There are 4 hidden switches. A switch that is on adds its own fixed numbers to the row, and there is some noise. The rows also spread widely along 4 directions, which tell nothing about the answers.
Known rows, each followed by its switches (1 for on, 0 for off):
[ 1.53  0.27 -1.42  2.74 -3.74 -2.10 -3.81 -2.21  2.04 -4.28 -2.53  2.16
 -2.60 -3.38 -3.14 -1.54 -3.99 -0.02  0.99 -1.14 -4.25 -1.53  2.82 -3.44
  2.38  2.40 -0.24 -0.87 -0.64  0.14]	0 1 1 1
[ 0.64 -0.17 -0.71  0.07 -1.43  2.03 -1.99 -3.44 -0.10  1.80 -1.13  2.84
 -1.68  1.64 -0.67 -1.99  0.02 -1.67 -0.90  2.56 -1.77 -2.59  3.59 -2.53
 -0.30  1.46  1.75  0.23 -2.20  0.13]	1 0 0 1
[ 1.16 -0.11 -3.23  0.17 -1.68 -0.70 -0.05 -1.85  2.85 -1.79  0.55 -0.96
 -0.64 -0.88  0.33 -1.57 -3.10 -0.68 -2.05 -2.51  0.89 -0.37  2.10 -1.33
  0.20  1.04 -0.33  0.45 -1.61  0.18]	1 0 0 0
[-0.15 -1.95  0.12 -0.99 -1.97  0.18 -3.90 -5.08 -2.08  0.86  0.35  4.79
 -1.31 -1.84 -2.35 -2.39 -0.09  0.00  1.77  2.57 -4.13 -5.39  1.94 -2.52
  2.03  3.71  4.00  0.89 -2.16 -0.36]	1 1 1 1
[ 3.08  1.52 -2.37 -0.52 -2.20  0.39 -1.00 -4.66 -0.98  2.94  2.58  1.83
 -1.17  0.17 -1.66 -1.52 -1.92 -0.08 -0.72  2.00  0.27 -1.64  2.59 -1.80
 -0.93  1.04  0.42  1.55 -2.41 -1.67]	1 0 0 1
[ 1.28 -0.75 -0.52  0.12 -0.81 -1.28 -1.80 -3.07 -2.48  2.03  2.32  3.36
 -1.24 -1.79 -1.41 -2.03 -2.91  1.22  3.63  1.33 -2.08 -4.00 -0.99  1.26
  1.91  2.95  1.24  3.46  0.24 -0.19]	0 1 1 0
[ 1.18  0.22 -2.17  1.46 -1.29 -1.09 -2.48 -3.52  0.06 -1.06  0.49  2.46
 -2.22 -1.81 -1.04 -1.32 -5.36 -0.45  2.36 -1.92 -3.19 -2.32 -0.26 -0.97
  2.94  3.30  0.83  1.84 -0.97  1.58]	0 1 1 0
[ 4.16  0.90 -1.63 -1.42 -2.05 -0.78 -1.62 -3.40 -1.74  3.08  1.41  0.69
 -1.70 -0.45 -1.58 -1.09 -0.77  0.04  1.01  1.90  0.62 -1.90  1.44  0.29
 -0.03  0.78  0.25 -0.03 -0.53 -0.78]	0 0 0 1
[ 0.43 -0.92  1.56  1.11 -3.80 -1.68 -2.45 -3.32 -0.97  0.98 -0.52  3.63
 -0.62 -1.11 -3.40 -2.30  3.48 -0.27  0.11  2.23 -1.75 -3.92  3.73  1.21
  0.75  0.01  1.28 -1.57  0.78 -2.52]	0 0 1 1
[ 1.71 -0.26 -1.99 -0.33 -4.88 -3.52 -2.22 -4.37  0.57 -2.46  2.21  2.53
  0.57 -3.71 -3.82 -1.97  1.06  3.01  0.17 -2.06 -1.92 -2.71  0.56  0.69
  0.52  0.58 -1.18 -2.77  1.00 -2.61]	1 1 1 1
[ 1.39 -0.13 -1.35 -0.29 -0.23  1.73 -2.93 -4.73 -0.15  0.95 -2.11  1.23
 -3.64  0.76 -0.72 -1.77 -3.91 -2.08 -1.28  1.67 -2.14 -2.30  4.25 -3.81
  1.38  2.40  2.04  0.40 -3.23  1.52]	1 0 0 1
[ 2.02 -1.50 -2.48  2.22 -2.54 -2.08 -2.00 -1.18  3.16 -4.39 -2.21 -0.84
 -2.72 -2.07 -0.25 -0.72 -3.86 -1.95 -2.07 -2.29 -1.09 -0.35  2.20 -2.11
  1.73  2.13 -0.54 -3.53 -1.57 -0.37]	0 0 0 1
[ 1.10 -3.37 -1.87  1.49 -3.00 -1.70 -3.30 -3.93 -0.10 -1.82  0.60  0.83
 -3.30 -1.13 -0.31 -2.20 -1.14 -0.44 -0.40 -0.23 -1.39 -3.71  1.96 -0.77
  0.89  2.36  0.12 -1.18 -1.80 -0.53]	1 0 1 1
[ 2.18 -0.52 -2.34  0.05 -0.98 -1.92 -0.57 -1.20  1.76 -1.46  0.68  0.81
 -1.45 -3.02 -0.95 -0.22 -4.60 -0.32  1.03 -1.55 -1.32 -0.76 -1.82 -0.88
  1.40  2.31  1.22  0.30 -0.35  1.24]	0 1 0 0

New rows, each followed by its switches (1 for on, 0 for off):
[ 0.73 -0.62 -0.80  2.06 -4.13 -1.78 -2.28 -3.26  1.14 -1.83 -1.53  1.03
 -1.86 -2.53 -2.99 -1.78 -1.17 -0.64 -0.46 -1.15 -1.82 -2.24  3.54 -0.62
  1.60  0.72 -0.54 -2.60 -0.86 -1.69]	0 0 1 1
[ 0.46  2.29 -1.10  0.87 -1.51  0.26 -2.17 -1.53  1.14 -0.05 -0.80  2.46
  0.63 -0.20 -2.29 -0.38 -1.80 -1.28 -0.16  1.03 -3.29 -0.78  0.24 -2.19
  0.93 -0.16  1.90  0.65 -0.33  1.26]	0 1 0 0
[ 4.12  1.64 -2.10  0.43 -3.45 -1.87 -2.05 -3.52 -0.04  0.86  0.70  2.77
 -0.29 -1.54 -3.81 -0.08 -2.05  2.17  0.75  0.75 -1.78 -1.12 -0.29 -1.13
  0.18  1.27  0.44 -0.07  0.35 -1.49]	0 1 0 1
[ 0.73  2.93 -0.95 -0.96 -1.54  1.10 -2.98 -4.88 -1.04  1.89 -0.31  5.16
 -0.06 -0.31 -3.33 -1.59 -1.90  0.21  0.63  3.08 -3.10 -2.50  3.08 -4.44
 -0.17  2.35  3.50  1.66 -1.42  1.58]	1 1 0 1
[ 0.78 -3.94 -1.82  0.03 -3.04 -2.87 -0.28 -1.22  0.81 -2.30  1.66 -0.97
 -1.45 -1.69 -0.33 -2.40 -1.24  0.35 -0.82 -3.72  0.09 -2.82 -0.76  1.86
  0.27  1.96 -0.20 -1.52 -0.16 -0.83]	1 0 1 0
[-0.26  0.72 -0.47  2.10 -1.26  0.28 -5.16 -4.07  0.04 -1.89 -3.59  4.15
 -2.26 -1.78 -1.97 -2.02 -3.14 -2.19  1.03  2.72 -5.34 -3.25  4.41 -3.59
  2.23  1.79  2.57  0.93 -1.43  2.19]	0 1 1 1
[ 0.16 -0.24 -0.64  1.52 -1.38 -2.49 -3.03 -2.20  0.28 -1.06  0.02  2.52
 -0.30 -2.44 -2.07 -1.58 -1.41 -0.59  2.31 -0.86 -2.21 -2.66  0.07  0.08
  2.27  1.37  1.82  0.70 -0.53  0.79]	0 1 1 0
[ 0.04  1.76 -1.00  0.08 -1.85 -0.42 -0.40 -1.83  3.91 -2.39 -0.09 -0.49
  0.87 -0.17 -2.04  0.17 -0.44 -1.28 -3.38 -2.64  0.70 -0.19  1.97 -1.62
 -0.32 -1.54 -0.82 -0.65 -1.19 -0.77]	1 0 0 0
[ 1.27  4.00 -2.43  0.85 -0.86  0.42 -3.72 -4.24  0.93 -1.35 -3.17  1.98
 -1.35 -0.52 -3.60 -0.02 -4.63 -1.47  0.26  0.40 -4.16 -0.87  3.64 -5.74
  1.87  2.06  1.53  0.61 -1.94  1.10]	0 1 0 1
[ 1.84  0.37 -2.25  1.60 -1.07  1.07 -4.25 -3.17  0.02 -0.02 -2.19  2.98
 -2.01 -0.84 -1.54 -1.20 -3.89 -1.66  1.59  2.80 -4.22 -2.29  2.53 -3.76
  2.89  3.17  3.32 -0.14 -2.08  1.79]	0 1 0 1
[ 2.97 -2.66 -3.80  0.85 -2.05 -1.27 -1.53 -2.41  2.76 -2.49  0.61 -1.33
 -3.46 -1.47  0.37 -1.09 -4.14 -1.58 -1.72 -2.75 -0.53 -1.45  2.02 -2.84
  1.74  2.79 -0.20 -3.31 -2.62 -0.72]	1 0 0 1
[ 1.68 -0.41 -0.85 -0.28 -0.50 -0.86 -0.68 -0.41 -0.67  2.01  1.11  0.06
 -1.73  0.27 -0.11 -0.74 -1.49 -0.97  0.75  0.73  0.46 -1.34 -0.57  1.48
  0.76  1.79  1.40  0.86 -0.89  1.37]	0 0 0 0
